The groups are shells around one centre, one inside the other: the same stretched ball of 6 dimensions in 6 sizes.
Known rows, each followed by its group:
[  1.9  31.8   5.3  47.7   7.1 -21.0  29.9   5.4 -21.0 -33.6  18.0  74.4
   6.2 -27.4  13.3 -21.3  28.3   4.6  -5.3  -6.8] => Z675
[-10.6  21.0  -7.2  44.6  17.4 -50.6  22.3  12.0 -18.2 -19.1  38.2  64.0
   5.7  24.4   6.4 -16.3  20.6  39.2  26.2 -30.1] => Z216
[-17.6  12.4  -3.8  53.0   6.0 -21.8  16.8  12.7 -32.5 -32.1   6.1  58.5
 -16.2  -5.4  -4.4 -13.1  28.8   1.2 -16.1 -35.1] => Z386
[  6.2   7.6   6.8  52.1  -1.0 -22.9  12.1  -0.7 -27.3 -53.6  -5.0  66.6
   1.0 -13.6   3.8 -31.1  26.7  -5.4 -16.1   1.1] => Z386
[ 17.8  12.8  10.3  39.5  -4.4 -23.1  25.9 -11.3 -27.4 -47.6   9.4  63.4
  -1.2 -13.0   7.7 -22.1  34.0  -6.2  -7.8  -2.1] => Z645
[-11.1  16.8 -28.9  58.9  39.9 -28.9  24.8  30.3 -34.3 -18.4   5.2  45.5
 -29.3   2.3  10.6  -2.6  15.1  -7.3  -0.3 -37.2] => Z216
[-13.6  33.0 -28.4  37.2  21.9 -46.1  43.2  18.6 -18.8   3.9  51.8  50.1
 -10.1   4.1  20.5  -7.4  19.8  37.5  35.0 -40.2] => Z911
[ -9.7  24.0   4.4  66.2  29.0 -30.4   8.9  22.4 -22.2 -40.3   3.0  80.2
   9.6   0.3   3.8 -21.6  16.9   7.8  -7.0 -11.6] => Z216
[  7.0  24.1 -29.6  48.8  27.0 -28.1  36.7  18.0 -25.7 -20.9  12.4  48.1
 -16.8 -24.2  28.4 -18.2  15.2  -4.5   9.0  -7.7] => Z645
[  0.9  29.6 -15.0  28.2   6.1 -26.9  51.4   1.3 -28.1  -7.0  42.6  46.0
 -22.2 -13.3  15.7   1.1  34.9   8.7  13.3 -39.8] => Z277
[-19.3  18.8   9.6  53.1  11.1 -26.3  15.2  11.9 -29.9 -31.5  16.1  69.7
  -6.1  10.7 -11.0  -5.6  31.7  10.3 -11.8 -43.2] => Z277
[ -9.6  28.7  -4.8  72.1  35.0 -12.7  15.2  30.2 -28.6 -38.8 -12.1  74.7
  -5.5 -28.1   9.7 -17.2  16.4 -17.9 -24.8 -10.2] => Z911
[ 12.7  29.0  -3.1  48.6  23.8 -27.0  32.2   8.5 -23.2 -32.3  15.6  66.7
  -0.3 -14.6  19.0 -15.1  22.9  -2.9   3.6  -5.2] => Z911
[  8.5  38.6  -5.8  35.8  -3.4 -15.4  47.9  -0.8 -19.7 -22.6  28.4  64.4
  -1.2 -52.8  26.8 -22.7  31.4   2.1   0.1  -1.7] => Z911
[  0.9  21.1 -20.6  48.5  18.4 -17.5  34.8  14.3 -32.3 -24.2   7.1  48.1
 -24.9 -26.6  16.6 -10.3  24.2 -14.8  -7.7 -21.0] => Z675
[-22.1  26.0 -11.9  65.4  44.6 -28.8  18.1  34.8 -31.3 -19.3  10.3  63.7
 -16.4  12.0  -0.3   3.0  18.0   1.7  -4.9 -46.9] => Z386
[ -6.5  17.5  -3.4  54.9  28.8 -30.0  19.6  16.8 -31.3 -30.0  10.8  61.1
 -13.0  13.6  -0.2  -2.8  24.3  -0.6  -3.5 -34.9] => Z675
[ 12.8  27.0 -15.5  44.5  12.5 -17.4  39.6   6.8 -26.2 -29.1  10.4  55.1
 -12.4 -40.3  26.1 -20.2  24.0 -12.8  -3.2  -0.7] => Z675
[-22.7  15.3 -18.4  70.4  43.3 -39.0   6.1  37.0 -27.6 -27.0   2.1  62.4
  -9.0  18.9   2.2 -13.7   8.8  11.4   1.2 -32.2] => Z675
[ -4.2  33.3   3.4  59.7  17.0 -16.2  22.7  16.3 -22.1 -37.3   4.8  79.2
   6.2 -33.6  12.8 -23.7  22.7  -3.1 -15.2  -3.3] => Z645
[-28.4  18.2  -3.3  67.1  33.7 -41.7   3.4  30.9 -24.4 -27.9  13.0  73.1
   1.9  28.6  -7.0 -12.5  15.3  25.4   2.4 -39.6] => Z277
[  2.3  22.1 -22.3  51.7  20.4 -18.8  32.7  16.6 -29.7 -26.8   3.8  51.1
 -19.8 -31.4  20.9 -17.1  20.1 -13.6  -6.5 -11.3] => Z675
[ 18.9  26.8  -9.7  43.8  11.8 -11.5  41.0   2.7 -29.0 -34.1   5.7  56.1
 -14.6 -43.6  24.6 -16.6  27.9 -23.7 -10.5   0.8] => Z645
[  8.5  20.3  12.7  42.2 -14.9  -7.9  28.6  -9.4 -28.0 -46.9   4.5  68.2
  -2.7 -41.9   7.5 -25.2  38.0 -13.3 -24.6  -1.7] => Z277
[-13.5  11.5  -2.6  69.2  32.4 -35.5   0.9  25.6 -27.0 -42.2  -4.4  70.6
   0.4  16.8  -1.9 -20.2  13.8   6.5  -7.0 -19.6] => Z386
[-19.1  13.8 -10.1  50.9  15.2 -23.7  22.6  16.5 -35.9 -22.5  12.5  51.2
 -26.4   4.7  -5.1  -0.3  29.3  -0.4 -10.8 -50.4] => Z216
[ -9.1  17.3 -32.5  38.7  15.8 -43.1  35.9  15.0 -24.8  -7.0  34.8  40.0
 -20.1   4.5  17.3 -12.5  19.3  24.4  25.4 -35.0] => Z216
[  3.9  33.6   1.0  58.9  18.7  -7.3  28.3  14.5 -26.2 -39.4  -3.1  74.4
  -2.3 -46.6  17.0 -20.3  24.6 -20.5 -23.2   0.8] => Z911
[-14.8  16.6 -21.2  65.1  42.4 -41.3  12.4  32.8 -25.9 -25.0   7.6  59.4
  -8.4  16.7   8.3 -14.5   8.9  12.5   8.8 -26.7] => Z675
[  6.6  15.0 -21.3  34.8  -1.5 -30.5  37.4   0.1 -25.4 -23.6  22.6  44.2
 -15.2 -20.9  21.0 -23.4  25.6   7.5  10.6 -11.4] => Z277
[-10.4   8.3 -18.4  45.7  12.4 -32.9  23.9  12.3 -32.5 -22.9  15.6  44.5
 -23.9   7.9   2.9  -9.3  24.7   6.8   2.5 -38.3] => Z386
[-20.4  17.9  -8.2  44.7  21.2 -41.4  24.6  15.9 -29.5 -12.5  35.0  54.2
 -16.3  32.2  -5.7   4.4  28.0  24.7  13.0 -59.7] => Z386
[-25.6  18.3 -13.0  51.4  33.2 -42.2  21.6  25.0 -31.5  -9.7  30.9  53.4
 -20.4  38.5  -7.2   9.2  23.8  22.0  12.1 -66.1] => Z216
[-29.3  15.8 -18.9  54.6  35.6 -42.6  19.1  29.7 -32.1  -9.1  26.4  50.5
 -23.6  37.2  -6.4   6.9  20.5  21.5  11.2 -66.0] => Z277
[  5.0  29.4  -0.8  33.4  -5.0 -36.5  36.6  -4.2 -14.4 -24.2  40.0  67.4
  11.7 -16.4  19.0 -27.4  28.6  29.5  19.1  -6.2] => Z911
[  0.4  14.7 -25.1  54.4  22.5 -20.5  27.1  18.7 -32.7 -29.5  -2.7  46.4
 -24.8 -22.7  17.2 -16.5  18.3 -16.2  -8.6 -14.6] => Z645
[-34.0  26.4 -28.3  59.3  45.6 -47.0  21.7  40.7 -25.2  -0.6  32.2  55.3
 -15.5  28.5   4.2   0.7  11.7  32.0  21.2 -58.6] => Z216
[  6.7  30.8 -21.2  23.1  -3.7 -22.3  58.4  -3.4 -26.6  -6.3  42.3  41.6
 -23.4 -34.0  24.9  -6.7  35.3   5.4  13.2 -27.7] => Z911
[ -1.4  25.9 -22.0  41.8  30.2 -35.9  39.8  16.2 -28.2  -9.3  32.1  47.5
 -20.8   6.2  15.5   1.8  23.0   8.3  18.1 -38.8] => Z277
[-32.5  28.5 -20.4  59.1  40.9 -32.6  25.2  36.9 -31.1  -4.3  24.9  56.3
 -23.1  15.2  -0.4   8.4  19.7  14.3   4.0 -63.3] => Z216
[ -5.9  13.0   5.9  38.4 -20.2 -17.2  25.6  -7.3 -29.3 -37.0  14.7  59.4
  -9.4 -22.8  -0.9 -21.6  38.6   3.6 -16.1 -22.4] => Z911
[  5.0   8.3 -16.9  43.3   9.2 -36.8  24.8   4.9 -26.5 -31.2  14.4  48.2
 -11.5   0.2  13.7 -22.8  21.3   8.2   9.9 -13.1] => Z277
[-19.9  33.6  -6.1  53.8  26.2 -33.7  26.1  23.4 -21.7 -15.2  29.7  70.3
  -0.8   2.2   6.1  -7.7  21.9  22.5   7.6 -37.0] => Z386
[-11.7  28.0  -7.8  64.1  43.0 -38.0  16.3  29.6 -22.4 -25.9  14.4  72.4
   2.2  12.2   8.3 -11.3  13.0  13.5   7.3 -24.3] => Z645
[-20.7  32.1 -34.4  43.9  29.3 -34.0  43.3  27.6 -27.2   6.0  38.9  43.9
 -27.1  -4.5  16.6   2.4  20.6  18.0  18.8 -52.3] => Z645
[ 20.2  19.9   4.4  29.5  -6.9 -26.0  39.0 -14.8 -25.1 -34.9  26.3  57.8
  -3.7 -16.3  14.5 -17.3  36.5   1.2   4.5  -7.4] => Z645
[-19.2  27.6 -17.9  45.0  13.9 -39.4  30.8  18.2 -20.2  -9.4  37.2  58.5
  -5.2  -0.8  11.5 -14.8  21.4  32.3  18.0 -35.2] => Z675
[ 16.9  18.5  -5.5  40.4  -7.1 -13.4  34.5  -6.0 -26.8 -41.5   4.3  56.6
  -8.5 -46.0  21.0 -29.6  30.1 -14.9 -12.2   8.3] => Z386

New rows, each followed by its group:
[-33.1   9.5 -12.7  57.7  15.8 -38.1   8.6  24.6 -28.9 -22.3  15.4  57.2
 -13.0  21.1  -8.6 -13.0  20.6  24.9  -0.2 -48.9] => Z911
[-13.9  28.0   0.9  59.6  14.8 -25.0  16.9  18.5 -20.8 -33.5  10.2  77.2
   7.2 -17.9   7.1 -24.6  21.1  11.7  -8.2 -12.8] => Z277
[-12.4  21.1 -14.8  68.5  44.4 -21.0  17.3  33.0 -34.6 -29.0  -5.9  59.9
 -21.4  -2.4   4.7  -2.6  16.2 -16.5 -15.1 -32.2] => Z216
[-13.1  17.2 -10.3  78.6  45.8 -22.5   3.8  36.6 -31.2 -41.8 -19.6  69.4
  -9.5  -3.6   4.0 -16.3   9.9 -15.5 -20.5 -15.8] => Z911
[-26.8  13.4 -12.8  69.1  36.6 -29.6   7.0  33.9 -33.6 -27.9  -1.2  60.3
 -18.2  16.0  -6.2  -5.6  16.4   1.6 -11.7 -44.6] => Z386
[  4.3  29.1   2.2  26.4  -2.1 -36.8  43.0  -7.6 -20.5 -16.6  49.9  60.7
   0.0   0.8  11.0  -8.4  36.4  26.7  20.9 -29.6] => Z911
[  1.9  17.0  13.0  35.2 -22.5 -24.4  26.1 -13.3 -22.1 -40.3  23.0  68.1
   6.2 -19.6   3.8 -29.0  37.6  15.1  -5.3  -9.1] => Z277
[  7.5  29.3 -11.3  53.9  23.2 -19.5  31.4  14.9 -24.8 -32.0   5.4  64.0
  -5.8 -32.5  22.5 -20.0  19.7 -11.0  -5.6  -1.1] => Z675
[ -8.6  20.3   1.1  57.3   7.8  -9.0  20.1  12.6 -32.1 -39.6  -4.9  66.1
 -12.5 -30.6   2.5 -16.7  28.8 -16.1 -28.7 -18.3] => Z277
[-14.1  11.1 -17.7  65.4  31.3 -27.5  11.3  27.8 -32.5 -32.9  -6.1  55.8
 -18.0   1.5   3.7 -14.5  14.9  -5.4 -10.5 -26.3] => Z675
[  0.8  34.9  -7.4  54.6  19.3 -17.5  31.8  16.3 -22.1 -29.5   9.9  70.4
  -0.5 -38.7  21.3 -21.7  21.2  -4.5  -7.2  -2.7] => Z277
[-14.7   8.4   2.6  59.1  21.0 -33.2   6.5  16.0 -31.4 -38.2   4.5  64.5
  -8.2  23.5  -9.9 -10.0  24.1   6.5  -8.8 -36.1] => Z386
[-25.7  17.7 -11.6  58.5  34.2 -50.0  11.1  28.4 -23.3 -18.0  26.4  63.9
  -2.3  37.9  -2.6  -8.5  15.0  34.3  17.6 -45.9] => Z386
[ 11.1  20.3   9.8  32.5  -6.3 -25.9  34.2 -11.7 -25.8 -34.4  27.2  62.5
  -2.6  -8.5   6.5 -13.4  38.2   5.5   0.7 -17.8] => Z277
[  4.1  17.7  -6.7  37.6  16.8 -36.1  33.6   3.1 -29.3 -21.8  29.7  51.3
 -15.4  15.5   6.3  -0.9  30.0   8.2  12.5 -36.2] => Z911
[-28.4  28.4 -21.5  73.1  55.5 -31.2  15.5  46.4 -29.6 -15.3   6.6  63.9
 -16.3  10.1   4.2   0.0   9.9   4.2  -2.3 -45.0] => Z645
[ -7.4  31.2 -19.5  58.3  45.7 -34.7  28.6  30.1 -25.2 -15.9  18.9  61.1
 -10.3   2.5  16.2  -4.5  13.9   6.0  11.1 -28.6] => Z216
[  6.1  24.9  -2.3  23.9 -22.0 -29.1  43.6 -13.8 -18.9 -22.9  41.4  57.3
   0.7 -27.6  17.5 -25.9  36.6  23.3  12.9 -11.4] => Z216
[-14.6  10.4 -21.1  56.7  18.5 -26.6  18.0  21.5 -32.1 -27.8   1.7  49.6
 -21.8  -6.2   5.5 -16.2  19.2  -1.2  -7.9 -28.6] => Z277
[  4.0  21.8  13.4  39.0  -1.5 -30.7  26.7  -6.0 -22.7 -35.6  27.4  70.4
   6.0  -0.1   3.1 -16.2  34.5  14.8   2.6 -18.3] => Z277
[-36.6  15.8 -15.2  60.4  37.0 -48.4  10.1  33.8 -28.1 -11.6  26.6  58.7
 -12.9  45.1  -9.8   0.7  16.7  33.4  13.5 -64.1] => Z216
[-14.2  15.3   0.7  36.1 -17.8 -29.6  25.8  -3.2 -24.2 -26.4  29.9  59.3
  -4.4  -8.4  -0.5 -21.7  35.3  25.2   0.3 -30.8] => Z911
[-20.3  24.0 -28.1  55.4  41.7 -27.8  31.7  32.9 -35.7  -6.2  17.9  45.1
 -34.8   6.9   6.0  10.5  20.3  -2.4   1.4 -57.7] => Z911
[  8.7  14.5 -22.6  44.7   9.2 -25.0  31.9   7.3 -27.8 -30.7   6.9  46.6
 -16.8 -26.6  22.1 -24.9  21.0  -6.5   0.7  -4.0] => Z216
[-15.5  32.3   7.9  44.8   4.0 -19.6  31.1   7.8 -26.1 -22.1  28.5  71.2
  -4.4 -13.9  -0.5  -5.6  35.9  11.1  -8.6 -38.6] => Z911
[ -9.1  12.4   2.6  44.7  11.8 -39.2  18.6   5.7 -27.9 -28.9  25.2  60.6
  -6.4  26.8  -5.7  -6.8  29.4  19.1   6.6 -40.1] => Z386
[ -3.1  13.9   9.3  62.9  14.7 -28.4   4.4  11.6 -23.6 -51.7  -4.6  77.9
  10.5  -2.5   1.2 -30.1  20.2   3.5 -13.0  -1.9] => Z277
[-18.3  24.7  -7.3  34.7   4.7 -35.9  36.1   7.0 -26.5  -7.4  45.6  54.2
 -14.3  11.0   0.2   0.4  34.1  28.3  14.0 -55.2] => Z386
[-12.3  32.2  -0.7  55.3  22.7 -17.2  28.1  19.1 -28.8 -24.6  13.9  69.2
 -10.0 -16.0   4.5  -4.0  27.7  -3.3 -12.8 -32.8] => Z386
[-14.7  21.5  -9.3  68.3  40.2 -22.7  14.4  31.1 -32.3 -30.9  -3.5  64.9
 -14.9   0.1   1.9  -5.5  17.3 -10.1 -14.7 -31.4] => Z675
[-15.5  31.3 -11.3  53.6  32.3 -23.1  32.0  24.5 -31.1 -14.0  20.6  59.7
 -19.5  -3.3   5.2   5.0  25.5  -0.3  -3.5 -46.3] => Z386
[-14.9  34.3 -22.4  52.2  29.3 -36.7  32.2  26.9 -19.2  -9.8  30.5  62.0
  -3.8  -9.3  19.4 -14.9  14.9  23.3  17.1 -25.7] => Z216
[ -7.9  16.9   8.8  42.2   3.4 -41.2  19.0   0.9 -22.0 -30.7  31.5  68.6
   6.1  20.4  -3.2 -15.4  30.3  29.4  10.5 -30.4] => Z277
[ -2.5  28.6 -11.5  34.0   3.0 -18.0  46.5   3.2 -30.5 -13.5  30.6  49.5
 -23.3 -24.6  12.3  -1.8  35.9  -1.1  -1.1 -36.7] => Z386
[ -2.7  21.4  -8.0  57.8  17.6 -10.5  24.4  16.2 -32.6 -36.5  -6.1  60.7
 -17.0 -31.9  10.1 -15.1  24.7 -21.3 -23.2 -14.5] => Z675
[-26.1  13.9  -0.5  62.8  33.4 -40.3   5.3  26.5 -29.9 -27.6  13.9  67.0
  -7.3  38.7 -13.0  -2.1  20.6  18.6  -0.2 -51.4] => Z216
[  7.7  16.8  -1.7  48.4  20.0 -30.1  24.3   6.5 -28.3 -35.7  11.6  60.5
  -7.4   3.3   8.1 -11.5  25.1  -2.6   0.3 -17.3] => Z277
[-10.7  35.3 -16.1  50.4  18.9 -18.5  37.3  20.3 -25.3 -15.6  19.9  60.9
 -12.8 -32.7  17.5 -11.4  23.6   1.2  -3.4 -24.4] => Z386
[-36.4  24.2 -27.0  62.3  53.1 -44.9  20.0  43.9 -30.4  -0.2  28.1  52.9
 -23.4  38.0  -2.0  11.1  13.2  24.1  15.8 -70.5] => Z911
[ -5.0  16.1   1.0  40.0  11.7 -32.1  28.2   3.3 -31.8 -24.2  27.0  55.4
 -15.9  18.0  -3.4   1.7  33.9   8.4   3.1 -45.8] => Z645
[-31.9  15.9 -26.2  64.2  38.3 -36.1  14.2  38.0 -31.6 -13.9  11.4  51.9
 -23.2  18.1  -0.7  -3.7  13.6  13.1   1.6 -52.3] => Z277
[-17.2  10.0 -23.5  59.8  29.2 -37.8  13.6  27.0 -29.3 -24.9   6.5  51.1
 -16.8  12.5   5.0 -15.3  13.5  10.2   3.8 -31.8] => Z675
[-33.1  25.9 -23.1  54.4  32.0 -39.4  24.9  33.0 -26.9  -2.9  31.9  54.8
 -17.7  16.8   2.0   0.2  18.6  27.2  13.0 -58.7] => Z386
[-12.7  37.8  -3.1  46.6   9.4 -14.5  38.1  13.4 -25.8 -17.6  24.8  67.0
  -9.3 -32.5  10.1  -7.5  31.7   2.6  -9.4 -31.0] => Z911
[-15.6  26.4  -8.7  33.6   5.0 -27.4  41.4   6.5 -30.6  -6.4  41.8  50.2
 -23.0   0.6   1.4   5.9  37.1  15.6   6.3 -57.8] => Z645
[-27.1  20.7 -16.2  59.7  42.7 -44.6  16.3  33.4 -28.1 -12.1  24.9  59.0
 -13.4  35.7  -2.6   2.3  16.1  23.8  13.3 -56.0] => Z675
[  2.3  27.8 -16.0  51.1  13.4 -15.6  33.8  13.8 -25.6 -28.9   5.9  59.1
 -10.6 -43.5  22.9 -23.3  21.7 -10.1  -8.7  -2.8] => Z675
[ -2.7  13.3  -1.1  28.5 -17.9 -36.5  31.2 -10.4 -22.8 -25.6  37.1  54.5
  -3.7  -0.3   4.6 -21.3  35.4  28.1  12.3 -26.2] => Z277
[ -3.7   8.3 -20.5  48.5  28.0 -43.6  21.6  16.1 -30.1 -23.0  17.7  45.5
 -18.9  25.8   6.4  -7.5  18.5  10.8  15.2 -34.8] => Z911
[-13.5  20.8  11.1  53.9  18.2 -29.9  15.6  12.3 -28.1 -32.8  17.2  72.6
  -1.8  16.2  -8.4  -4.7  29.7  10.6  -6.6 -38.7] => Z216
[-13.3  10.6 -14.7  46.0  27.2 -51.9  19.7  16.2 -27.5 -16.5  32.1  50.4
 -13.2  44.4  -1.2  -2.4  20.8  29.1  23.8 -49.6] => Z911
[ 16.4  23.9 -14.2  46.9  15.2 -18.5  35.9   6.8 -26.6 -34.1   5.2  55.7
 -11.1 -36.7  25.7 -22.0  22.5 -15.8  -4.2   3.9] => Z277
[  6.4  27.3 -20.7  30.4   2.7 -24.8  50.0   1.0 -26.1 -12.8  33.5  44.9
 -19.7 -28.5  23.6 -11.2  30.4   4.2  11.4 -21.9] => Z675
[  1.3   8.5  -8.2  27.5 -15.5 -40.8  31.1 -10.4 -23.3 -25.5  35.8  47.9
  -6.8   3.9   8.0 -23.1  32.2  27.9  17.9 -22.9] => Z911
